The same things were measured in two ways. Each way mixes the same 10 hidden numbers, adds some noise and spreads widely along 6 directions of its own, which tell nothing about the thing.
Some things both ways: the first way, then the second way.
[  2   9  -6 -10  19  -8  -6 -13   5  -5   7   9  -2  -8  -9  20  -4  12
  -6 -11]
[  6   0  -1 -15  -6  -4   3   2  -3  -8 -12   5 -12   9   7  -1   2   5
   3  -1  -3  -4  -3   2   2]

[  4   1  12  -4 -11 -12  14   5   6   6  -1  -4  -8   3  -2  13   7  -6
 -18  12]
[ -1   4  -4 -11 -18   0   4   2  -5  -8  -6   5   1   0   0   3   3   1
  10  -4  -4  -2   3  10   5]

[  7  10   1  -6   5  -5  -2  18  -4 -13   1  -9 -18  16  -8 -16   9   1
   0  -2]
[ 11  -2 -14 -16  18  -5 -14  -7  25  17 -11   6   7  -8  15 -12  11   7
   0  -8 -16   6  11   9  -6]

[  1   7   5  -6  -2 -15   3  -4  11   6   3  -8  -7  -5  -1   5   7   7
  -5  -4]
[ -4  -7  10   2  -3   4  -7 -11  -4  -3   4  -6  22 -16 -14   6  10 -10
   2  -5 -13   9  17   7  16]

[ -8 -16 -15  11   1   1  -1   4  -3  -6  -1  -4  -5  -4   8 -26  12  13
   9  -5]
[ -4  -2   7  13  -2  -1  -3  -3  -5  -7   3  -3   8 -10 -10  -1   7 -13
  -1  -5  -1   4   3  -3  10]

[ -1   1  17   9 -16   9  10   0  -5  -9   0 -27   9   7  -8 -20  -2 -22
   5  11]
[ -4  -3 -13 -12  17  -5  -9  -3  23  19  -2  -1   9   1  13 -12  -5   3
  -8   5  -1   4  -2   4 -10]

[  3  -9 -10   1   4  -6   3   7  -5  -7  13  16   9  -5  -1  20   6   3
 -10   2]
[ -1  -1   7   3  -4   7   7   1   0  -7   9 -11 -17   9  12   2   2  -4
  -4   2   4   2 -14  -6   3]

[ -4  -7 -16   9  12   2 -14  -6  -2 -15   0  -3   0   0  -1 -16   1  18
   6  -1]
[-10  -2   0   2  -7 -13   5  -8   2  -7   3  -4 -13   7   3   1   3  -8
  -6  -4  17  -1  -3 -10  16]

[-11 -13   3  -8   0  -2   0  13 -11  -5  -3   6 -17  -1  18  -5   1  -1
   0   3]
[ 13  10 -11  12  -2  -8  10  23 -21 -20 -13  17 -13  19  -6  -4  -7   5
  -8 -11   7  -7 -19   8 -11]

[  4   6   8  -6   6  -2 -15  -3  -1 -24 -12  -8 -14  13 -10 -20 -21  -2
  11  11]
[  0   4  -8  13   3 -13   9   3  -4  -3  -1   6  -1   7  -5  -2   5  -1
 -11  -9  10   3  -5   1   6]

[ -2 -14  -8  10   1   3   6  -1 -10   8   4   5   9 -21  13  -6   4  13
   3  -6]
[  8   3   6  -4   6  12  -9  -4   0  10   5  -6   3  -6   8 -12  -6  -1
   7   2 -12   6  -7   3 -14]

[ 17   6   8 -11   0  -5   1   6  -8   1  -7   0  -2   1  -3   3   1   5
  -1   2]
[  4   3   0   0   6   1  12   4  -6   6  -2   0   0   1   7  -6  12  -1
  -3  -5   1   5 -11   8   1]

[ -6 -30 -13  11 -11   2  16  19 -12  -9  14  13   7   0  11   4  15  -2
  -4   9]
[ -8  -7  -8  -9  -4 -16   7   3   6  -7 -14  -2  -7  11   0  -1   5  -2
  -5   4   5  -4   3  -2  14]

[  2   3   3  -6  -7  -8  10  15  -2  -5   7 -13   3  14 -11   4  10   2
  -6  11]
[ -8   1   0   7  -2  -6  12  14 -17  -6  -4   1  -9  16  -6  -4 -13   0
  -8   8  11  -4 -20  -5  -7]

[ -3 -13 -16  14   0 -11  -3 -11  10  13   0  -5   6 -12 -12 -12  15  13
  -8 -19]
[ -3   3  -7 -18 -18   8  -4   2  12   2  -5   2  -7   5   8   3   4  -3
  17  -8  -8   0   4   6   3]

[ -2  -8   6  17 -18   5   7   8   0   1  -4 -11  -5 -12  26 -21  18   4
 -11   6]
[  9  -1 -10  -7  22  -8 -17  -9  31  19  -5   6  11  -1   3  -9   3   2
  -5  -7 -14  11   6  -1  -2]

[  0   4   0  -2   2 -12   1   3   2  -7   3  11  -2  -4  -1  16 -11   2
 -13   4]
[-12  -2  11   1 -10   6   1  -4 -12 -12   8  -5   7  -4  -8  13   1   1
   3  10  -3   1  12  -2  12]

[  1  -3   5   5   6  -4   0   2  -4   4  -3   0  -6 -10   4  -5  -8   7
 -10   9]
[  2   0  -5  -1   4  -7  -8  -6  12   6  -1  -1 -10   5   5 -10  -1  -6
  -1  -8   2   3  -5  -6   0]

[ -6 -14  15  -2   0   5   3   3 -10  -5   2  14  -1 -10  11   8 -11 -21
 -14   9]
[  2   0  -8   2   9  -3  -2  11   1  -8  -2   2   9  12  -4  -3 -15   6
 -15   8   0  -1  -8   8 -11]

[ -9   5  -6   5  -1  -1 -11   1  -3  -5 -11  -4   6  -3   7 -12  -5   7
  -8   1]
[ 8 10 -2  9 -3  6 -3  1  4 -5 10  3  4  4  3 -5 -2  4  4  0 -2  3 -1  3
 -7]

[ -3   9   6   0 -13   5  13  -3   9  -2  -6 -13   5  -1  12  -4  19   4
 -12  -1]
[  2   3   6 -14   7  -3  -3  -5  13   1  -7  -2   1  -6  11  -3   7  -3
   2   8  -7   0   0  -6   7]

[  0 -12   3   4  -5  -2  -2   6  -2 -15  -8  14  -7  -4  10  -6 -13   2
  -8  13]
[ 16  17   2  14 -14   6   7  10  -6 -15  -3  11  -3   7 -11   7  12 -10
  12 -20  -7   5  -9   7  11]

[  5   6   1 -10   6  -5  -2 -15   3   4  -8   2   6  -5  -9  14   1   6
  -5  -7]
[  0   2  -9 -12   7  -6   2  -1   6  10  -1  -3  12   3   8 -12 -11  18
  -3  19  -7   2  -1   9 -13]

[ -2   5  -2   4   3  -1  -5   0   2 -14  -3  -4   1   9 -12  -1   1 -11
 -11   4]
[-18  -8  -6  -3  -3 -11   5  -1   6  -8   3  -3   2   5   4   3  -3   8
 -13  17  10  -5   9  -5   4]

[ -6  21   5 -10   3 -18  -4  -4   6 -12   2  -7   1  10 -16  13 -25  -2
  -1  13]
[  8   1  -3  12  -5  -2   1   1  -4 -10   3   0  -5   7  -4  -6   2   3
   1  -6  -2   3   3   2  -1]

[ -7  -4   5   2 -10  12   4  -3 -10  -6  -7 -12   4  -4  16 -13   7  -8
  11   0]
[ 8  5 -7 -6  4 -3  2 -2  8 -1 -4  3  6 -4 13 -6 14 -2 -4 -7  1  2 -1 11
  3]

[  1  16  10  -7   2  -2   5  -5   5  -8  -3   2   2  -5   5  17  -7   4
 -18   9]
[16  6  1 -5  1 -5  0  2  3 -6 -9  7  0  7  0 -7  1  3  3 -1 -9  1 -7  1
 -1]

[  1   0  -6   6  -3  -5  -7  17  -6 -16  -8   4  -7  11   4  -4   2   3
 -17  12]
[ -2  10  -5   7 -16  -2  10   5  -8 -12   5  10  10   7  -9   6  -2  11
   3   3   1   0   5   8   1]

Other things, the second way, with their names:
<403>: [  8   4   0  -2   5   7 -16  -9   7   7   7  -3  24 -14   4 -13  -7  -1
   3   3 -11   6   5  11 -13]
<343>: [ -4  -6  -9   2   8 -16   1  -2   6   1  -3  -4   6   2   2 -17  -8   5
 -13  12   6  -1  -1  -1  -9]
<405>: [-19 -11  -4  21  12 -13  -7 -13  19  15  16 -13  18 -15  -5 -11  -1  -2
 -14  10  -1  10  14 -10   0]
<660>: [  1   4 -10  11   9  -9   4   9   5   6  -3   4   8   9 -10  -6  -2  -7
 -10  -7   4   7 -12   6   1]
<215>: [-7 -2 -1  5  1 -5 -1 -2  4 -4  3 -7 -3 -3  6 -5  2 -4 -5  4  5 -1  1 -6
  3]
<144>: [-19 -17  -8  17   9 -29  -3  -6  13  -9  -1  -1  17   5 -21  -2  -5  -3
 -28  10  12   0  15 -13  14]
<492>: [ 3 -2 -2  2 -1 -3  0  2 -4 -1 -4  2 11  1 -8 -7  1 -4 -1 -3 -3  4 -3  8
 -1]
<378>: [-12 -10  24  36   5  23   0   3  -3  -1  28 -18   2  -2 -10   7   4 -23
 -10  -1   0  15 -13 -17   4]
<117>: [  8   0   7  30  20  -2   5   6   8  -3   3  -1   6  -5  -5  -4  21 -21
 -18 -13   2  11 -15  -7  10]
<9>: [ -6   6   2  -7 -19  13  -2  -5   6 -11  11  -3 -17  -2  20  13  10  -3
  11  -7   4  -4   7  -2  10]
<392>: [ -2 -11  -2  -1  -9 -12   9   5  -6 -13 -14   7 -24  16  -3   1  12  -8
  -5 -13  10  -4  -5  -9  12]
<61>: [ -1  -2  -1  18  -4  -4  11  17 -23 -17  -4   5 -11  17 -16   6  -4  -3
 -10  -8   7  -1 -13   0   2]
<400>: [ 17   3   1   3  -1   6  -9  -4   6  -2   0  -1   8  -3   0 -12   6 -12
   5 -13  -7   8  -4   8  -2]
<140>: [-10 -14 -10 -12   3 -21   5  -2   3   5 -14   2  15   3  -6  -9   0   4
 -10   8   1   0   5   6   5]
<541>: [  3  10   3  19  -9   3  23  20 -31 -11   3   2 -17  20  -7  -2  -8   1
  -2   0  11   0 -30   0  -9]
<436>: [-19  -8  -7  16  19 -12  11  19  -6   3  -1   5  15  12 -17   2 -14  10
 -28  19   6   2  -8  -2  -9]
<170>: [ -5  -4 -11   5  17 -23  -5   1   7   0  -7   4   5   7  -6 -13 -18  11
 -19  15   4  -4   0  -8  -9]
<222>: [ -2   0  -3 -10   7 -11  -5  -7   4  11  -5  -1   3  -2   3  -7  -7  -4
  -6  -2   2   3 -11   3   0]
<430>: [ -7   4  -2  17  -2  -4   5  10  -3  -9   2  -1  -3  14 -13   6  -2 -14
  -9  -7  13   2 -10  -2  12]
<311>: [ -6   7  -9 -18  -1  -3  13   8   0   2  -5   3  -6  10  20  -5  -4  17
   0  18   5  -7  -7   5  -9]
<563>: [ 13   3   3 -15  -8   7 -15 -17  15   2   3  -8  -9  -3  13  -8   4   1
  21  -4 -19   4  12   0   4]
<640>: [ -2  -2   0 -18  -6   3  -6  -8  10   8   1  -5 -20  10  13   1  -4   9
  10   1  -7   2   1  -7   1]
<91>: [-2 -1  3 -2 10  1  4  3  5  1 -3 -7 -6  3 12 -7  7 -8 -7  5  5  0 -9 -5
  2]
<647>: [-15  -2  -9  -8  -2 -13   1   2   4   5  -7   4  -8   9  -3   6  -7   1
  -5   0   6  -2  -2  -4   8]
<466>: [ -3 -12   3   0   9   0   7   6  -8   0  -4  -6   3   2   0  -8   2   3
 -11   9  -4   3  -5   2  -5]
<241>: [-10 -14  -1 -11   2  -7  -5  -5  15  -1  -3  -7 -17   9  10   0  -2   0
  -9   4   3  -2   1 -12   4]
<206>: [ -6   4  -8 -10  -9 -14  16   7  -8  -7 -11   8   0   8   4  -4  -3   7
  -5   9  13  -7 -11   5  -2]
<572>: [-16  -6 -12   4  15 -21  10   6 -12   6  -3   7  21  12 -18   2 -16  21
 -23  18   7   1   5   5  -3]
<649>: [ 3 -2 -5  5  0 -1 -1  1  1  4  1  3  9  5 -6 -5  1 -2 -2 -8 -3  8 -2  7
 -3]
<77>: [  5  -4  -9   1  10 -12  -1  -2  14   9  -5   8   5   6  -3  -3   8   5
  -6  -9  -8  10   4   2   4]
<122>: [ -2  14  -7   9  10   3  -2   4   7  12  10   0   2   1   8  -4  -4  -5
  -5  -5   9   5 -11   2  -4]
<339>: [  3  -5  -2   5   2  -1   0  -5  12   4   3  -8  -3   1   5  -7  13 -10
  -1 -12  -3  10  -2   1   7]
<6>: [  1   3  -3 -16  12   1  -7  -3  19  12   0  -7  -4   4  18  -8  -6   9
   0  13  -9   1  -2  -3  -6]
<346>: [ -5  -3  -3  -3  -3 -10   2  -3  -3  -3  -3   3  10   4 -10   2  -4   0
  -5   1   2   2   1   3   7]
<485>: [-10   2   3   2  -4  10   2   1   4  -3  12  -8  15  -2   1   7   1   2
  -1  11  -4   5   7   7   5]
<497>: [  4   5  -9 -24   3   1 -21 -10  15   7   0  -2  -9   2  20  -8 -20  14
   6   8  -9  -5   4   2 -15]
<650>: [  7  -1  -2   1  13   7  -8   5   7  11  -5   1  -6  -4  10 -13   4  -5
   0  -8  -9   4 -10   0 -13]
<75>: [ 16   4  -8  -4   1   1  -4  -2   5   5  -3   3  12   1   1 -13   1  10
   8  -4 -18   8   4  16 -10]
<401>: [ -6  -9   2   7   5 -10  11  -5  -2   0   3  -9  -3   1   3  -8  11  -5
 -12   1   9   4  -4  -5   8]
<428>: [  8   7   6   3   7   0  -4  -5   8   3   2  -5   5  -3   4 -10  -2  -7
   0   4  -4   6 -10  -3  -1]
<557>: [  3  -2   2  13   1  -7  -4 -11   1  -4   7   0  16  -4 -12  -3   1  -1
  -4  -2  -4   8   8   0   5]
<461>: [ 2  1 -1 -4 -7  1  1  0  1 -2  2 -2 14  5 -2 -8 -7  1  2  9 -2  3 -4  9
 -6]
<133>: [  2   1 -12 -19  -2   0  -1  -4   6   9   1  -6  -8   6  20  -9  -7  15
   2   2  -3   1  -1  12 -11]
<79>: [ -3  -4   8   2  -5  -1  12  -3 -11   3   0  -8  -7   2  -2  -3   9 -10
   3  -4   1   6 -11  -3  10]
<291>: [-14  -5  -9  -5  10 -17   7   4  11   7  -7  -1   1  10   0  -2  -4   7
 -14  14   5   0  -2  -4   4]
<221>: [  5  -2  -5  -2   3  -1  -4   3  -1  -1  -2  -5   1   6   3 -12  -9  -2
  -5   1   0   1  -9   7 -10]
<224>: [  8  -1  -3  -2   3 -10   5   4  -7  -6  -8   6  21   7 -12 -10 -11  18
  -5  18 -11   1   1   9 -11]
<634>: [ -1  -4   9  12   4   6  -3  -4   6  -4   9 -12  -1 -12   9  -9   7  -8
  -4   4  -4   3  -2  -7  -3]
<269>: [  8  18  -9   4 -21   4  -4   3  -4  -1   6  10 -18   9   5  -6 -15   9
  20 -11  -5  -1  -8   2 -17]
<643>: [  6  -2   4   9   0  -6  12  -3  -6  -4   1  -4  -4   2   2 -10  13  -3
  -2  -2   4   4  -4  -3   6]
<368>: [  4   6  -6  -7  -1 -10   8   5   0  -5 -11   8   2   6   2  -3   4  -1
  -4  -2   5  -1  -9   6   4]
<365>: [ 12   5  -3  15   5   1   7   4   2   1   1   3   7   3  -4  -7  16  -7
  -1 -13  -3  11  -4   7   4]
<446>: [ -5   1  -4  23   3 -11   4   8 -11  -7  -1   5   7   3 -18  -4  -4  -2
  -9   0   4   1  -1  -3   0]
<220>: [  8   4  -2   5  14  -4  -2   8  -4   5  -6   5  12   2  -9 -10  -6  -2
  -8  -1  -4   5 -13   6  -8]
<620>: [ 12   8   3   8   4   7  -3   5  -6  -9   2  -2  -6   0   3   0   1   1
   1  -5 -10   2  -4   3  -2]
<373>: [ -8  -8   5   4   6  -3  -8 -13  13   5   7 -11  19 -16  -3  -4   7 -10
  -5   3  -6   8  11  -1  10]
<73>: [  9  16   9   9 -14  15  13   8 -16  -9  10   1  -7  11  -1   5   1   0
  12  -3  -3   5 -15   4   0]
<115>: [ 15   2  11  27  -6   3   6   3 -17 -12  -1  11  17  -4 -26  -3  18 -18
   3 -21  -6  11  -6   5   8]
<246>: [ -4   2   6   7 -12   8  -7 -10  10  -9  13  -8  13 -10  -1   5   8  -6
   8   3  -9   5  17   0  11]

Some of these things the first way, each followed by its name:
[  2 -12   0  -2  -8 -10   1  -7   0  17 -10   7   7 -17   9   2   1  13
  -3  -2] => <541>
[  6  -6  -3   1   2   6  -6   1  -7  -7 -11   8  -8  -8  15 -13  10   5
   2  -5] => <117>
[ -3  18   3  -6 -11 -19   9  25   8  -3   6  -7   1  13   0   6   6  13
 -28  20] => <563>
[  0  -6 -22   3   0  -5  -4   2  -5 -24  12   6  18   2  -6  10  -6  15
  11  -2] => <73>
[  8   8  -6   8  -7 -19   3   1   8   9  14  -7  15  -6 -14  12  11   6
 -12  -6] => <378>
[  4  15  13 -10 -13 -11   4   7   9 -10  -2 -11   5  20 -18   8   0 -17
 -15  10] => <485>
[-14 -11  14  11 -10   5  15   8  -7  -8   8  -1  -3  -9  15  -5 -12 -19
 -11  21] => <497>
[  5 -14 -18  15   8 -13   3  -5  -9  -4   3   5  -8  -5 -11   8  -5   4
   8   5] => <405>
[-11  -4  -6  -5   6  -8   1  -9   0  13  -4   3 -11 -16  16  11   8  15
  -7  -9] => <170>
[ -3 -21   3  -1 -14  -7   4  30 -10  -7   1   1  -9  11   9 -12   9  -1
 -11  15] => <430>
[ -5   8   0   7  -8  -8  10   3   5  -4  13 -17   6   1  -5   1   3   0
  -3   8] => <392>
[  2  -8   2  -7   4   2   4   5 -12  -2   2   2  -6  -7   7   3   3   7
   3  -3] => <220>
[  7  18   8  -1  -8  -8  15  12 -13   2   3  -6   2  -8  15  25  -8  10
 -11  17] => <115>
[ -9  -9  -1  20 -11   2  13  -3   4 -11  22 -10  14  -3  -4   0   5 -16
  -1   8] => <241>
[ -5  -3  10  -8  -8 -14  -3   3  11  -1  -1  -9  -9   6  -4 -15   2  -4
  -2   3] => <61>
[  9 -13   2   2  -4  -1   5  18 -12 -18   7   6  -6  10  -9  -1   3 -16
  -2   6] => <436>
[-10 -11 -15   8   2   5   8   7 -22  -3  16   2  16 -15  15  11   1  12
   6   0] => <400>
[  7   9   4  -5  -8  -3  -5  18  -5 -11 -14  -8  -1  14   0 -20   2   5
  -6  10] => <365>
[ -1   9  -3   2   6  -5  -4   2  -4 -17   4  -3  -2   0   5   9 -10  10
  -5  12] => <557>
[  3   5  12  -2 -13  -5   6  17   0  -7  -5  -7   1  11   0 -10   0  -7
 -13  20] => <75>
[ -4  -8  -2   2  -4   5 -14  -3  -7  -9 -16 -19  -5   5  -4 -41  -6   3
  21  -7] => <122>
[ 3 -4 -3 -3 -4 -5 15  8 -7  0 17  3 12 -1 -4 18 14 -4  1 -1] => <466>
[  1  -8  -4   3 -10   4  11   6 -13   3  -5   5  12  -6   9   9  13  -2
  -6  -3] => <311>
[  6   2   5 -11  11 -13  -9  -9   5   4  -3   1  -3   1 -18   2  -5   1
  -3  -3] => <133>
[  5  10   6  -3   8 -10 -12 -10   4   6  -8  -9  -1  -5 -12  -6  -9   8
  -6  -5] => <649>
[ -8   3   4   2  -1  -8   6   7  -3  -4   4  -1  -8  -1  11  19   0  -4
 -20  17] => <144>
[-10  -1 -19  11   3  -4  -6  -1   0 -24   6  -1   8   9 -11  -5  -5   4
   4  -1] => <246>
[  7 -10   1   8   6   9   0  -7  -3 -10  -1  -1   3   0 -11 -11   1  -3
   1   4] => <140>
[  0   3   4  -1  -2 -11   5 -10   5  27  -7 -12  -5 -18   0  -9  11   7
   1 -18] => <650>
